There are 3 ways to turn a row about zero (a turn may also mirror it). The second row of each pair is the first, turned, with some noise.
Some pairs, each with its turn after it:
[ 35  -4  10  -3 -35]
[ 16  47   2  -5 -15]	Dur

[ 16 -18   4 -20 -35]
[33 32 -7 -7 11]	divel

[11  2  0  0  1]
[ 0 -1 -8 -6 -9]	bomed

[ 0 23 12  5 23]
[ 14   5  13 -29   0]	bomed

[ 35  -6   1 -34   0]
[ 26  30  23   0 -21]	divel

[ -4  -4 -11   3   1]
[-5 -2  6  1 10]	divel

[-15   4  11   5  -1]
[ -7  -9   9   4 -11]	Dur

[18 17  5 -7  0]
[-16  19 -10  -5   1]	Dur

[  0   8 -10  35 -11]
[  1 -22 -10  24  22]	divel

[-31   0 -20   2   2]
[ 1 11  5  9 33]	bomed

[ 32  -7 -26  23   4]
[ 16  18 -37   6 -15]	bomed

[-7  7 -1 20  5]
[21  3  4  0  7]	bomed

[  5  -8  11 -35   0]
[-36  -6   7  -6  -9]	bomed

[-10 -11 -35   4  -2]
[-13   4  18   2  31]	divel

[-12  -1   5 -21 -13]
[ -1  -2  13 -23  -8]	Dur

[ -7  -1  -1  17 -14]
[ 5  1 17 14 -2]	Dur

[  5  17  35  -1 -10]
[-22  14   0   2 -33]	Dur

[  9   1 -35  15  12]
[-7 -7 27 21 19]	divel

New pairs, each followed by its turn:
[-15 -26  12 -12   1]
[ 16 -19   1 -16 -18]	Dur

[ 33  -1   7  -9 -17]
[  6  36 -10 -11  -6]	Dur

[-5 35  3  0  5]
[-20  -2 -13  21 -20]	divel

[-13   2   1  -2 -12]
[-1 -4 18 -4 -6]	Dur

[-7  2 -1  2  8]
[-4 -9 -1  3  3]	Dur

[10 29 -5  5 -5]
[ 14 -13 -14 -21   7]	bomed

[-28  23  -7  -2  35]
[  7  25  20 -27  28]	bomed

[-14  24  -8 -14 -27]
[ -8 -29  -6  -4  28]	bomed

[-35   4   1   0  -9]
[-26   2 -22 -12  11]	divel

[-2 13 -8 -1  4]
[-12   1   2   0  12]	Dur

[ -7   0 -12   0 -14]
[ 5  3 18 -2  8]	Dur

[ 18  -7  -8 -10 -32]
[-14 -21 -26  16  -7]	bomed

[-31  -1 -10  20   7]
[ -1 -29  16  18   8]	Dur

[ 13 -17   5   5   0]
[20 -6  8 -6  2]	divel

[ -7   3 -20   4   5]
[-1 -7  5  4 20]	Dur

[ 10   2  -5   2 -17]
[ 9 10 -4 11 10]	divel

[-2  2  9  3 28]
[ -9 -18  10  -7 -17]	divel

[-4 -8 15 -4  2]
[  5  -3  -7 -16  -7]	divel

[-35  -8   9 -33  20]
[-31  15  35  -6  20]	bomed

[  1  11   6   2 -17]
[  4   6 -18  11  -1]	divel

[-11  -4  -9   2  16]
[  0 -19  -4   2  10]	Dur

[-15 -23  -9  13  24]
[ 4 35 11 14  4]	bomed

[ -2  11 -35  10 -18]
[ 3 12 26  5 32]	Dur

[ -1 -13  -2   8  17]
[ 5 21  5  7 -6]	bomed

[-8 -5  9 -1  5]
[-1  2 15  2  1]	bomed

[ 3  8  0 13 -3]
[14 -4 -3 -2  1]	bomed

[  2  -3  14 -30   8]
[  2  19   5 -18 -23]	divel

[ 6 -5 -7 -4  4]
[-6  8 -8  1 -3]	bomed

[-21  -1  20  15 -17]
[ 15 -19  23  18   9]	bomed

[ 24 -11  27  -9  -3]
[-10 -12   7  -2 -34]	bomed

[ -2   4 -13 -15   8]
[-13  14  12  -1  -4]	divel

[27 -2 -1 -6  5]
[ -5   3 -14  -8 -22]	bomed

[-5  2  2  3 -9]
[ -1   1 -12   1   5]	divel

[ 0 10 18  7  2]
[  1 -10 -13   4 -15]	divel

[-18  10  -6 -16 -18]
[-14 -15   0   1  25]	bomed

[  1  -5 -25  24  -9]
[  1 -10   5  16  30]	divel

[ -2  -1   3 -13 -15]
[ 6 17 -9 -4  0]	divel

[ -3 -12  -3 -10 -11]
[ 5 14 -3 -9  9]	divel

[  8  -1 -10   1   8]
[ 3  1 -7  1 10]	Dur

[  0 -16  -8  -1  20]
[-3 -8 23 -9  4]	divel

[-19  -2 -11  14 -14]
[12 -2  1 18 21]	bomed

[  2   7 -27   7 -10]
[ 3 10 13  5 26]	Dur

